The rows of each matrix lie in a flat space through zero, up to rounding. After each matrix: how many dimensions does the smallest such space have?

[[-15.7   3.9   7.1  -6.2  -1.5   4.9  -9.9  14.0   5.3 -13.5  11.7]
 [  3.9 -35.9  11.4 -10.0  18.5 -19.6   5.5   4.0   7.9  -7.5  16.8]
 [  7.1  11.4 -43.3  17.9  14.7  -2.9 -25.5  20.3   3.0   8.6 -50.2]
 [ -6.2 -10.0  17.9  -9.6  -1.0  -1.8   6.0  -1.1   2.4  -8.4  22.6]
 [ -1.5  18.5  14.7  -1.0 -21.9  14.5  14.6 -20.1  -9.5   5.2  13.2]
 [  4.9 -19.6  -2.9  -1.8  14.5 -12.9  -1.6   6.0   5.1  -1.9  -1.4]
 [ -9.9   5.5 -25.5   6.0  14.6  -1.6 -30.2  32.5   9.8  -8.9 -25.1]
 [ 14.0   4.0  20.3  -1.1 -20.1   6.0  32.5 -39.1 -14.2  15.7  16.8]
 [  5.3   7.9   3.0   2.4  -9.5   5.1   9.8 -14.2  -6.5   7.8   0.3]
 [-13.5  -7.5   8.6  -8.4   5.2  -1.9  -8.9  15.7   7.8 -14.9  14.4]
 [ 11.7  16.8 -50.2  22.6  13.2  -1.4 -25.1  16.8   0.3  14.4 -59.7]]
 -> 3

[[ 28.4  -1.5 -24.0 -15.4  13.3   9.7  29.4  -0.5  36.7 -12.1 -23.1]
 [ -1.5  25.5   2.7   9.5 -11.4  -2.2  22.9  10.5  14.4 -26.9 -13.2]
 [-24.0   2.7 -17.5 -27.1   1.0  40.5  39.4  20.8  20.4 -31.4 -22.3]
 [-15.4   9.5 -27.1 -11.6 -13.2  17.3  48.7  10.9  31.4 -36.8 -19.6]
 [ 13.3 -11.4   1.0 -13.2  83.5   1.5 -18.4  12.5 -13.1   5.4  30.1]
 [  9.7  -2.2  40.5  17.3   1.5 -16.7 -55.3  -8.3 -39.5  37.7  16.8]
 [ 29.4  22.9  39.4  48.7 -18.4 -55.3 -39.5 -10.1  -9.2  22.3  12.7]
 [ -0.5  10.5  20.8  10.9  12.5  -8.3 -10.1  21.7  13.2  -0.5   3.7]
 [ 36.7  14.4  20.4  31.4 -13.1 -39.5  -9.2  13.2  55.6  12.4 -12.6]
 [-12.1 -26.9 -31.4 -36.8   5.4  37.7  22.3  -0.5  12.4  -2.2 -13.1]
 [-23.1 -13.2 -22.3 -19.6  30.1  16.8  12.7   3.7 -12.6 -13.1  17.8]]
 -> 6

[[ 15.4 -10.0  -5.1  -7.2   8.2  19.1  -3.1 -31.0   1.2  -7.6  -5.0]
 [-10.0   8.1   4.4   2.9  -8.7 -13.2  -1.3  16.2  -4.1   9.8   3.7]
 [ -5.1   4.4   3.4   1.1  -9.6  -4.7  -2.9  11.2  -3.4   1.9  -2.8]
 [ -7.2   2.9   1.1   5.2   0.1  -8.2   5.1  18.3   3.2  -1.4   2.2]
 [  8.2  -8.7  -9.6   0.1  32.2   2.4  12.7 -25.4  10.8   3.9  17.7]
 [ 19.1 -13.2  -4.7  -8.2   2.4  28.5  -5.7 -28.9   1.7 -20.0 -16.2]
 [ -3.1  -1.3  -2.9   5.1  12.7  -5.7  10.2   8.4   7.9  -2.1   7.7]
 [-31.0  16.2  11.2  18.3 -25.4 -28.9   8.4  85.7   3.5 -11.3  -8.4]
 [  1.2  -4.1  -3.4   3.2  10.8   1.7   7.9   3.5   7.8  -8.2   1.9]
 [ -7.6   9.8   1.9  -1.4   3.9 -20.0  -2.1 -11.3  -8.2  34.1  22.3]
 [ -5.0   3.7  -2.8   2.2  17.7 -16.2   7.7  -8.4   1.9  22.3  23.7]]
 -> 3

[[ -3.2 -11.0 -33.7  19.9 -39.6   2.0   5.3   1.8  37.2 -28.3 -16.3]
 [-11.0  -2.6 -14.5  14.3  -4.5  16.6   0.0   1.8  -6.8   0.0   8.0]
 [-33.7 -14.5 -66.7  49.8 -46.3  39.6  13.5   5.3  18.9 -21.2   0.5]
 [ 19.9  14.3  49.8 -44.3  35.3 -36.9   5.0  -5.3  -8.8  22.6  -9.5]
 [-39.6  -4.5 -46.3  35.3 -16.3  40.3  19.6   3.7 -10.0   6.0  10.6]
 [  2.0  16.6  39.6 -36.9  40.3 -22.1  16.4  -4.6 -22.7  35.7  -2.7]
 [  5.3   0.0  13.5   5.0  19.6  16.4 -25.5   1.6 -31.8   6.0  26.2]
 [  1.8   1.8   5.3  -5.3   3.7  -4.6   1.6  -0.7  -0.4   2.8  -1.8]
 [ 37.2  -6.8  18.9  -8.8 -10.0 -22.7 -31.8  -0.4  22.6 -29.3  -6.5]
 [-28.3   0.0 -21.2  22.6   6.0  35.7   6.0   2.8 -29.3  15.6  21.4]
 [-16.3   8.0   0.5  -9.5  10.6  -2.7  26.2  -1.8  -6.5  21.4  -6.3]]
 -> 3

[[ 79.6 -21.0   3.3  31.7   3.0  29.4  38.0   6.8  12.5  32.7  -9.4]
 [-21.0  15.0 -14.1 -18.1  -5.0 -10.2  -6.3   1.1   3.7 -11.8  13.5]
 [  3.3 -14.1  33.9  14.1  -3.3  24.8  -8.4  22.4  -0.2   7.3 -10.8]
 [ 31.7 -18.1  14.1  22.6   6.0  13.1  11.4  -1.6  -2.7  16.2 -15.3]
 [  3.0  -5.0  -3.3   6.0   7.7 -10.3   2.6 -17.0  -8.3   1.8  -8.3]
 [ 29.4 -10.2  24.8  13.1 -10.3  38.5   6.9  36.6  15.1  14.8   0.4]
 [ 38.0  -6.3  -8.4  11.4   2.6   6.9  21.0  -3.5   6.0  13.8  -1.6]
 [  6.8   1.1  22.4  -1.6 -17.0  36.6  -3.5  46.2  19.0   4.3  11.1]
 [ 12.5   3.7  -0.2  -2.7  -8.3  15.1   6.0  19.0  12.8   3.6   9.7]
 [ 32.7 -11.8   7.3  16.2   1.8  14.8  13.8   4.3   3.6  14.6  -7.1]
 [ -9.4  13.5 -10.8 -15.3  -8.3   0.4  -1.6  11.1   9.7  -7.1  15.5]]
 -> 3

[[ -1.8 -12.0   0.4  19.3  22.2 -15.6   1.4  47.0 -29.8 -32.4   6.3]
 [-12.0 -16.0   4.9  64.7  25.3  12.7 -23.1 -35.8 -12.0  -5.8  17.0]
 [  0.4   4.9  24.8  -3.7   5.7 -41.8  19.4  64.0   4.1 -12.6 -10.3]
 [ 19.3  64.7  -3.7 -54.5 -39.9 -48.0  13.8   4.4  36.3  13.0  15.7]
 [ 22.2  25.3   5.7 -39.9   4.8 -25.0  28.7  24.1  -7.6  -1.4   0.6]
 [-15.6  12.7 -41.8 -48.0 -25.0 -14.9  29.0  42.7 -17.1 -39.4  -6.0]
 [  1.4 -23.1  19.4  13.8  28.7  29.0  13.5 -34.9  -8.9  19.7 -17.3]
 [ 47.0 -35.8  64.0   4.4  24.1  42.7 -34.9 -20.0  26.4  76.7 -20.8]
 [-29.8 -12.0   4.1  36.3  -7.6 -17.1  -8.9  26.4  11.4 -18.6  -4.2]
 [-32.4  -5.8 -12.6  13.0  -1.4 -39.4  19.7  76.7 -18.6 -56.1  -5.1]
 [  6.3  17.0 -10.3  15.7   0.6  -6.0 -17.3 -20.8  -4.2  -5.1  26.7]]
 -> 6
